Each new row is followed by its nearest point in the smallest flat space through zero that holds the last named rows.

q_924 (7 x 20)
[[  9  52  -2  30  -3 -28  26  14 -17  28  18   0 -10  29 -10  31  21  -3
    4 -23]
 [ -9  -7   8 -25 -32   7  -1 -20 -34   9 -32  33  17 -19  21  15 -27  13
    1  36]
 [ 16  -5  26 -14  27  -2  17  12   5 -21  -2 -28   9  18  -2   1  15  13
    0 -25]
 [ 25   5 -21  15 -29   4   1 -14  24   9  28 -48 -11  24  10 -11  14   6
  -14  -1]
 [ 32   9 -18  23 -26  -5 -25  55 -12 -17 -26  12  12   5  14  -8  52 -27
  -42  13]
 [ 10 -11 -14   8   6  24  19 -26  25   5 -22 -26  -8   3 -30  31 -39  -4
  -11  -6]
 [ -8 -12   6  34  -5  13  16  24   7 -14 -36  10 -30  -3   6  11  17  10
   24   8]]
New rows:
[  1  -6   3  -2  32   5   2  -1  -7   4   0 -15  -1   7  44 -50   0   3
   6  10] -> [ -4 -14  11 -13   2   0  -8   1   5 -12  14  -8   1  -1  17 -26  13  12
   9   2]
[  5   0   0  12  13 -25 -50 -14   6  15  -9   1 -35  -3  -5 -12   2  -6
  34  -8] -> [-17  -1  -8  14   6  -2  -8   1  10   4  16   9 -16  -8  -4 -13   2  -5
  15  -1]
[ -1 -20  11 -33  13  -5  -5 -13   4  15  13  34   3  -7 -22 -15  38   6
  -4   6] -> [-10  -3   8 -17  13  -8 -13   3  -7  -5  12  12  10  -9   4 -17   2  -2
   3  -1]

q_232 (7 x 20)
[[-40  -6 -15  -1   3  -2 -23 -16 -11  -7  15  -7  -8  -1   1 -16 -32  40
   -2  -6]
 [ 22   9 -37   0  23 -10   0  34  33  36  30  42 -43 -41  36 -28  -1  -2
   43  -2]
 [-19  16  -6 -23 -26 -16   0  25 -25 -43  14  -3 -25  -8 -25  24   3  20
   -1  18]
 [-32   9   3  -7  -4   5  27  12   0 -27 -13   5 -14  -7   4  19  21   9
   38  33]
 [ -5  -7  -7  -4 -39  -1 -29  -5 -12 -20  26 -36 -29  29   4 -23  -6  10
   17  20]
 [-47   4  25  42  11  -3  28   1  14  22 -13  11 -32 -43  49  12 -12  -1
   -9  -5]
 [ -9  -1   8  39   9 -28  31  16  -7 -16   3  19 -13 -27 -10  10  18 -36
    3 -13]]
New rows:
[-25 -18 -32 -11  24  25 -25 -24 -15 -11  20  29 -31 -14   7  -9  31 -13
  16  -4] -> [-14  -5 -21   4  14  -6  -2   1   2  -6  13  12  -8  -6  -1 -18  -2   9
  31   1]
[-33  25 -26  25  18  30 -12  -3  24   5   1  33  17 -27   3 -14 -31  18
  28 -30] -> [-29  -5 -22   6  39   1   1  -9  11  15   2  27   6 -22  10 -16 -19  25
  17 -14]
[ 26  24 -23  -4  -6  -2 -12   1  22   9 -25  19  -6 -13  -4 -30  -3  -9
 -29  13] -> [ 27   6  -6 -11   3   1  -7  10   9  20   5   9   0  -6   5  -2  -3  -3
  -9  -7]
[ 25  22  29 -29  10 -20 -32 -21 -10 -11  29   5   5  21   6  21   9 -11
  25  -2] -> [ 22   1  -6 -15 -10   1  -8   5  -2  -6   5  -5   4  14 -12  -2   7  -4
   4   6]

q_475 (7 x 20)
[[ -2  25  24  38 -44   3 -33  -4  -3 -16 -58 -53  17 -23 -36  -3  -8   7
  -27 -36]
 [-61  -6  17 -11 -47 -15 -26 -17  -6  25  -6  20 -17 -26 -15 -41   8   4
  -29 -12]
 [-25  -9  40  23 -40 -28 -64 -16   2 -10   4 -12  59 -20 -29  -3  -3 -32
   38 -14]
 [ -4  13 -21  38 -35  -8  -8 -14 -24   8  23  40  14 -28 -58  -4   2  18
   13 -51]
 [-35  14 -28  24   6 -22 -34  -7  22 -10   1   4  25   6  12 -18  13 -12
  -13 -12]
 [ 28  50  -9  47 -72  29 -51   3  12  21   1  16 -13  -8   5  15  16 -40
  -17 -18]
 [-23   4 -16  35 -20  34  -3 -28  13 -35 -13  66   1 -16   1 -26 -12 -18
   11 -21]]
New rows:
[ -1   0 -19  -7 -41 -34  -9  13 -20  36  -8  55  13   1  -3  -8   0 -56
 -13  17] -> [-13   4  -1   0 -32  -4 -26  -4   2  26  28  32  -8  -5   6  -6  14 -21
   2   3]
[  6  12 -37 -21 -16  -4 -24  12  30 -11   8 -17 -16  43  -8   1   2  16
 -15 -27] -> [  2  20 -24  10   5  -8  -8   8   6   9   1 -12  -3   9   7   2  12   5
 -23  -7]
[-53   2  35  11  -9 -19  12 -13 -10  -1  -5 -18 -20  16  -3 -14  28 -13
  17  -1] -> [-29 -12  18 -13  -8 -13 -12  -7   0   3  -7  -5   3  -7  -2 -17   0  -1
  -5   4]
[  9   3  -6 -24  -7  -7   4   5  10 -20 -44   3  29 -10  16 -27  -1 -23
  23  12] -> [ -9  -8  13   1   6   8  -5  -7  12 -23 -18  -4  12   2  13  -6  -9 -14
   9   9]
[-29 -26 -30  13  -6   7  30  -4  21  62  -6 -44  23  22  -5  18   2   2
 -43  33] -> [ -7   7  -8 -14  11 -19  -3  12   3  18  -2 -30  -9  10  11  -1  13  12
 -29   7]

q_335 (7 x 20)
[[  8 -28   7  -9  14   0  11 -11  -6   8 -14 -13  21 -22 -33 -29 -29   8
   -7   3]
 [ 10 -26  -5 -13  20 -11  19 -11 -24  41  -4 -16 -18  15 -23 -36 -17  16
  -47  10]
 [ -7 -14  -6 -20 -20  28   4  -5  19  28  23 -22 -18  14 -25 -28 -25 -27
  -35   3]
 [ 42 -22  -9 -44  13  34 -28 -34 -14 -11 -10  30  25  10   1   3  14   5
  -26   4]
 [  1  27   6 -35   7 -11  57   3 -21   1 -19  11 -12  17 -16  -9  11   6
  -32 -12]
 [ 11  58  35 -11 -23 -22 -11  11 -16 -21   0  -1 -34 -17 -36  14  11  11
  -28   3]
 [ -2  16  13 -13  13 -19   1 -19 -27  54   2 -15  18  18  22 -17 -21 -11
  -23  38]]
New rows:
[ 14  -3 -25   4  32   8  25  24 -10   7 -50   7 -40  14 -50  13  -3  40
  -5 -10] -> [ 10 -19 -10   2  18 -15  31  10 -15 -12 -18   6 -31   1 -29 -10  14  36
 -19 -23]
[  5 -14   4  25  -9 -48  50  16 -24  -3 -40 -18   9 -15 -12   8   0 -24
 -35 -23] -> [ -9   7   8   3  13 -27  45  12 -14   2 -19  -7  -6  -8 -19 -13  -5  16
  -2  -9]
[ -2   5 -14  38  12  33  22  23  -4   2 -12  -1  25   2   7   2  -2  -1
   5  32] -> [-10  -7  -5   8   7  -3  10   1   3   5  -3  -1  15   1  15  -1  -4  -4
  18   0]
[ 17 -17 -21   1  18  14   7  25  14   3  21  40   6  -4  -3   7   5 -18
  11  -1] -> [  1 -18 -16  -1   2  17   2  -1  11 -10   1  10   5   7   8   4   8  -3
   9 -12]
[ 28  23  -5   0 -19  -9  -4   7  10   5  -6  -2 -31  -9  -3  18  -3   5
   4   2] -> [  2  17   7   5 -11  -7 -11   7  -1  -8   6  -1 -20  -2  -7   9   8   4
  -7  -1]

q_181 (7 x 20)
[[ 21   3 -17 -34  47  -1 -36  -5  15  16   6  -1  54 -13   2  31 -32  24
    0 -45]
 [-17 -14  -4 -32  36  -1 -35 -42 -12  72   9   6 -19 -34 -31   6   4   4
   19 -36]
 [-14 -32 -35 -19 -14  -2   1 -31  15  11 -35   0  15 -17 -13   6 -23  72
    8   4]
 [-12  -5 -18  -7  22  -8   4 -18   6  -3   3  -1  -5  33  46 -39  -8  15
   24   0]
 [  7   1   6 -52   1 -16 -24 -17   8  -9  25  22  18  12  -8   4  15  18
  -21 -57]
 [-17  26 -13 -38  11  13 -25 -41   1  12   6  -3 -27   3  14 -45 -13  68
   39 -24]
 [-49   0   9  -4  25   5 -16  10  -7 -29 -22 -14  -1 -23 -11   8 -23  26
   16 -49]]
New rows:
[ 37   1   6 -11  20  -9  31 -11 -38  61 -15  -9  20   7 -26  34   0   6
 -43   3] -> [ 29 -14  -9  -6   1  -3  -6  -8   4  42   4   8  20 -17 -22  30   3 -14
 -15  11]
[  9  22 -20  18  -2  19   3 -14 -36   4 -42  23  20 -10  20  15 -24   6
 -21  -3] -> [  8   1  -9   7   2   7   0   7   5   0 -12  -8  15  -9  -1  12 -17  12
   2  10]
[ -8 -17 -24 -24  26   4   4  -4  16   5  38 -32  11   0  -2   9  -8  10
  10   0] -> [  3  -6 -12 -10  21  -3  -9  -9   5  13   0   0  14   1   9   2 -11   8
   7 -10]

q_243 (7 x 20)
[[-24   0  15 -39 -27  20   5  21 -14  -6 -25  38 -20  23 -26 -17  46  17
   17 -16]
 [-26 -20  -1 -45 -13  54  50  -3 -33  -2 -66 -26   7  72  11 -47   6 -30
   52   7]
 [ 21 -14  33 -14   1   3  33  -1 -28  47 -72   3 -27  47  60 -41  21  14
   10 -46]
 [ -5  15  36  -5 -13  22  18  -7   2  -8 -17  36  -8  56  14 -61  17  -9
   26   2]
 [-41  33  14 -21  40   6   9   7  20   8 -15  -8 -26  72  44  18  29 -37
   48 -56]
 [ -7  -8  13 -57  25  46   5  -8 -22  -7 -38  24  -5  56  20 -40  39  11
   63  12]
 [-17  38  19 -25   2  21  35  18   4   5 -36  55 -22  45  42 -20  44 -38
   43 -37]]
New rows:
[-28  23   0  21  13  32  -1  24  12  22  25   9  -7 -33  33  -6  24  24
  -2  34] -> [ 10  12  -1   0  12  -1  -9   0   7  -5  12  26   1 -16   8   4   8   1
   5   7]
[ 34  21   6 -25  -6 -20  -6  -2 -18 -28  23 -16  -6   5   2 -21  34  27
 -20 -20] -> [  5  -4  15  -2   0  -7 -16  -1  -1   4   3  11 -10   2  -5  -7  12  27
  -7  -6]
[-28  25 -24 -33 -25  33  16   0   2 -17  -8 -21  30  30 -13  17 -26  18
 -28  19] -> [-24 -10 -14 -11 -17  16   9   3  -6 -15  -3 -25  11  10 -30   1  -9 -13
   6  13]
[-22 -32  11 -34 -22 -34 -13  -3 -16  10 -14 -33  14 -28  -8 -20  -1  24
   3   5] -> [  1 -30  -3 -12 -12   1  -6   0 -20   7 -14 -24  -1  -4 -21  -1  -2  30
 -12   3]

q_285 (7 x 20)
[[  7   5 -13 -19 -10  -3 -12   2  22  -1  28 -24  10 -26 -56  21   5   5
   37  -3]
 [ -6  28   6 -53 -23 -15   8  -8  13  40 -39   9  27   3  19 -26  22  -1
   -2   2]
 [ 43   1 -34 -41 -30 -39  13 -14  21  20  25 -50   2 -31  17  52  20   8
   46 -32]
 [ 17  25  28 -13 -13   6 -33 -18  20  22 -13  -6 -31 -29  38   1  27  22
   10 -26]
 [-15 -41 -44 -30 -33  -8  18  11 -15  -5  -5 -41  22   3  -6  -3  12   0
   -2 -27]
 [  9  15  25 -26 -16 -12  10  38  26  60   0 -28 -31 -25   8  14 -12   3
    1 -11]
 [ 35  12  20 -72   1   6  22 -22  14  33 -15 -13 -10 -27 -12  30   2  32
   36 -24]]
New rows:
[  3   6   3   1   6  -9  -7   9   5  40  27 -10  -4 -10   9  -1 -20  10
 -12 -30] -> [  5   3   9   0  -6  -6   1  18   9  21   5 -15 -19 -11   9   9  -6   0
  -2  -7]
[ -1 -19 -11   8 -31 -21   5   1 -15   4   0   9  -2 -25 -33  -9  -7   7
 -11 -11] -> [-10 -12 -10  -4  -9   2   0  11  -1  -2   4 -14   4  -2 -17  -3   0  -1
   0  -5]
[ 20  -8  -7  15   1 -12  24  20 -11  -6  12  22  29  50  -2  13  27  27
   1  -6] -> [  5  -8 -17   2   6 -10  19  -9 -12 -13   2   7  16  16   6   6  -5  -8
   0   8]
[-10 -19 -16 -15  16  -3   6  -2  12   2  -2 -14   8 -30 -32 -12  13  -6
  29  47] -> [ -5   4  -9 -14  -3  -1   0   2   8  -2   9  -3  20  -4 -40   1   0  -3
  15   9]

q_111 (7 x 20)
[[ 20  25  -5  -5  66  11 -16 -44  -1 -13   4  27  43  17 -22   0   3  25
   -8 -14]
 [ 23 -13   3 -46  16 -26  15 -45  -2  19   3  25  29  17   1 -13 -47  17
  -12 -10]
 [ 18  -3  33 -31  15  17  42  16  -2  35  16  27  26   6   6 -10 -39  22
   -9  -4]
 [-21  13  36 -44   0  41 -22 -28  44  61  27 -13  11   6   9  28  -6  21
  -14  17]
 [ 36  13 -30 -17  -7  44 -17  -7  11   7  22  -5  46 -24   4 -10  -1  10
  -25   4]
 [ 54 -12 -22   4   5   5 -13 -29  31  16  30  -5   6  46 -32  -4  -9 -25
  -38  -4]
 [ 16  58   3   2  35  13   3 -25  30  68  -7  -4  -2  31  21 -15   6  22
  -22 -13]]
New rows:
[  5  -6 -21 -39   6 -24  17  -2   5  -4   2  20 -17  20  12 -12 -26 -28
 -14 -21] -> [ 17 -15  -6 -11  -6 -30  16 -14  -3   8  -4   7  -4  16   1 -14 -25  -6
  -7  -7]
[ -6   5 -26  14 -32   1 -12  -2   3   3  28   5 -18  28  19   1   8  11
  19 -14] -> [  0   2  -9   8 -13  -4  -7  -1   8   6  -3 -13 -14   3   4  -1   7  -9
  -4   1]
[ -8   4  14 -27   1  -7  -7  -2  -3  11  10 -12   4 -18  21  -9  -9  20
   3   4] -> [-12   4   7 -23  -7   2   1  -7   0  14  -4   0   8 -15  17   0 -10  15
   3   4]
[  8  41  18 -11  -4 -12  -2   6  -3   9  -7  -9 -35 -42  12  18  55 -14
   2 -37] -> [-20  27  -3  17  -3   3  -7   9   2   8 -17 -14 -18 -11  19  -1  24   4
   8   0]
[ -5 -36  -4  21 -13  -1   1  23 -17  32 -11  29  11   7 -13  26  -5 -28
 -42   2] -> [ 12 -20   6   4 -11   2  12  17   3   1  13   1  -7  11 -12   1  -9 -15
  -6   2]

q_657 (7 x 20)
[[ 52  14  -7  19 -16 -11 -19   8   1 -18  25 -14 -35 -27  18   0  -9   9
   33 -45]
 [ 11 -39  -1 -23 -27  20   8  -9  46  13   3  -5 -49  18  43 -35  -4  13
   -9 -61]
 [ 42  26   3  26  22  -1  32   8 -27 -10   3  -6   3  10  24 -11 -10  23
   -9 -20]
 [  4 -10  10   2  -3  -6  -4  27 -21  -8  14   0 -12   9   7 -25 -29   4
   -6   5]
 [ 53   9  21  34   5  19   8   6 -23  31   6  20 -54 -25   6  13  -7 -17
   21  -5]
 [  0 -10  48 -19  -6  -9   9 -28   6  12  19 -26 -34   3  -7  -1 -18 -27
  -31 -58]
 [  9  34  21   1  -5  56  11  26   9  -7 -28 -39 -23 -10  -4 -15 -45 -11
    2 -19]]
New rows:
[ -4 -12   9   5 -32   6  -6   3 -35 -20  39  12  -1   9  41  20  -1  19
  19  12] -> [ 12 -13  -9   8  -4 -20 -11  13 -14  -6  19  13  -6   1  11 -10  -2  11
   9   6]
[-38   2 -20 -30  15  18  17  18  50  -8  -8 -29  21  -5  10 -50 -35   6
 -11  -6] -> [-32  -1  -9 -27 -12  28   4  17  30 -21 -23 -30  16  21   8 -32 -22  14
 -15  -9]
[ -8  -9  24 -19 -50  -3 -38   7 -36 -11  50   0   1   8  -2   8   7 -28
   6  -5] -> [-10 -19  14  -9 -16 -31 -32   5 -11  -7  31  -2 -15 -10 -16   0 -14 -17
   4  -1]
[-29   9   8  -6   4  26 -20  34  50 -50 -18   0 -14   7 -20   5  -9   7
   4  28] -> [-28   6 -12 -14 -15  27 -19  23  20 -15 -21 -16   9  -6 -12 -10 -17  -3
  13  20]

q_309 (7 x 20)
[[ 35 -23  -7 -19  33 -19  -5 -37 -12   2  14 -22  10  33 -21  10  22 -37
    5 -40]
 [-10  21  -1  31  16 -29  28   6 -11 -12 -26 -31 -15  21  25   5 -43   6
   11 -63]
 [  3 -12  -9 -10 -21  12  17  -6 -15 -23  14 -37 -15  33 -21 -11 -32 -35
   30 -21]
 [ 11  -7 -34  14   8 -24  20  18 -28   5 -35   4   6   7  18  -6  64  48
   -6 -35]
 [ 24  -2 -30   8 -11   1  22 -18 -20  -8   3 -56  14 -16  -9  13   7   6
   25 -42]
 [ -8   0  -3 -12 -42 -23  -2 -30  13  11 -42 -28  53  34   0  46  13 -53
   43 -64]
 [ -2   9 -49   8   8 -51   7 -22 -42  35  25 -23   3  -4  -9  17  17 -25
   45 -35]]
New rows:
[ 25 -19 -27  -8  14  -2  43 -20 -24  12 -10  16  23 -16  -7   0  36  14
  16  23] -> [ 17 -12 -27  -5   0  -3   1  -3 -18  10   7  -1   9 -14  -8  -1  47  17
   2   3]
[-28  -4 -18  -5   4   1  -2  13  -8  18  -4 -28  20  18 -21  -9  36  15
  21  19] -> [ -2  -7 -22  -6 -18  -3   3   5 -15   8   0   4   5   2  -6  -3  29   2
  13   4]
[ 34  26  30 -11  22  21  15  -5  22  37  -8 -40  18  11  12  -5  -8 -54
 -14   2] -> [ 13  -2  23  -8  14   4 -11 -25  20  -5   3 -14  13   5  -6  17 -19 -25
  -6 -13]

q_516 (7 x 20)
[[  4 -31   5  19   4 -17  -1  -4 -44  44 -40 -15  20  17  40  13   1  34
   36 -27]
 [-20 -28  -5   7   1 -12  67 -12 -19   5   0 -10  11 -15  -9 -23 -28   0
   12 -47]
 [ -1 -30  43 -21 -11 -18   5 -34  -3 -48 -22  13  10 -10  12 -32 -12  17
  -30  -4]
 [  4   2  -1  -7  -3 -27  10 -22 -21   3 -30   3 -29  -8  -2 -14 -10 -14
   19 -15]
 [ 18  15   0   4 -23  13  30   3  -1   5 -25 -16   4  18   7  -8 -28  10
   30   4]
 [ 15   2 -19   2  21 -45 -21 -26  18  24 -26 -13 -21 -32   7 -71 -23   8
   -9  -3]
 [-11  23   1  -8  -6   8 -13  12  -9 -21  -6 -22  30 -15 -10  23 -15 -33
   11  28]]
New rows:
[-14  -1  25 -25  -9  30   2 -22  10 -35  24 -21   7  30   8 -31  15 -22
  23   2] -> [  1   3  16 -10 -15  13  14  -2   7 -29   2   5   6   5  -6   1  -7  -2
  -8   9]
[-30 -20  27  33  15 -18 -17  22  14  22  19 -29 -20 -24  -4 -10 -19   5
  19  -1] -> [ -8  -6 -16  10  18 -11  -7   3   1  21   6 -13  11 -16   1 -11  -3   0
  -2  -8]
[ -3 -11  12 -21 -15 -14  31  15  -5 -18  -3  13 -23  14 -16 -32  25 -13
   3  -3] -> [  1  -3   8 -10 -10  -2  25 -14   0 -17   1  19 -26   4 -11  -8   0  -6
  -4 -13]
[  6 -23 -21  -5 -28  30   1 -10  -4 -29 -11 -33 -18 -27  18 -35  23  -8
 -24 -10] -> [  1  -4   7  -6  -1  -6   5 -10   8 -14  -2   2  -1  -8  -2 -21  -8   3
 -13  -1]
[  3 -29 -29 -33  16 -34 -33 -22  14 -18  21 -29 -17  26 -13 -35 -20  13
 -23  32] -> [  7   2  -1  -5  11 -16 -25 -12  24  -6   0   1  -6 -18   1 -37  -4   5
 -27  12]
[-19   3 -20  16 -16  -4  16  25   7 -15 -27 -34  -5  28 -30 -16  15  31
 -34 -18] -> [  3  -4  -2   5  -3   8  18   2  12   3   7  -1   3   5   0 -13  -7  13
  -4  -6]

q_678 (7 x 20)
[[-28 -14   4  -2  -7 -28  37  -6  11  14  33  14  -5 -13 -29 -19  -9   0
   35  37]
 [-18   2  50   1   8  -8  38  -7 -13  14   3   2  -8  13  21 -10 -12  14
    2  13]
 [  9   0  19  11  34 -11 -19 -44 -21   4  13  -1   9   4 -24   5  -7 -35
  -15  -4]
 [  1  23  14  47  -9  15  22 -34 -25 -22   1  12  39  35 -18  -3  -1   4
   -8  10]
 [ -5  12  11 -32  -6 -53   9 -24 -23 -52  18   6 -26  15  13   6  20  15
  -46 -17]
 [ 30 -10   9  11  24   8  -5  10 -27  16  -4  17 -19 -12 -33  -7 -24  -9
   -6  21]
 [-22  -5 -10  26  10  -4   8  11  -9   9 -10 -10 -12 -11  21   6 -47  11
  -22 -10]]
New rows:
[ 32  26   4 -24   1  -8  13  18 -33  10  -8  18  -4  28   4 -28  23  23
 -32 -18] -> [ 28  11  22 -16  -5   4   5  11 -24 -21 -12  13 -17  16   7  -2  17  19
 -22   1]
[-26  22 -27  26  20  -1  15  32 -30  25  21 -14 -15 -30  -3  21  21 -25
  16   7] -> [-10 -10 -14   8   5  -3  -1   6   7  14   4  -2  -3 -16  -8  -1 -19  -6
   8   5]
[-17 -34   9  24  -9 -24   5  -1 -33 -16  16  -2 -16  17  16 -13   8  14
  -7 -10] -> [-13   4   8   2  -2 -20  18  -8 -12 -14   6   3  -9   6   8  -1  -9  12
 -17  -1]
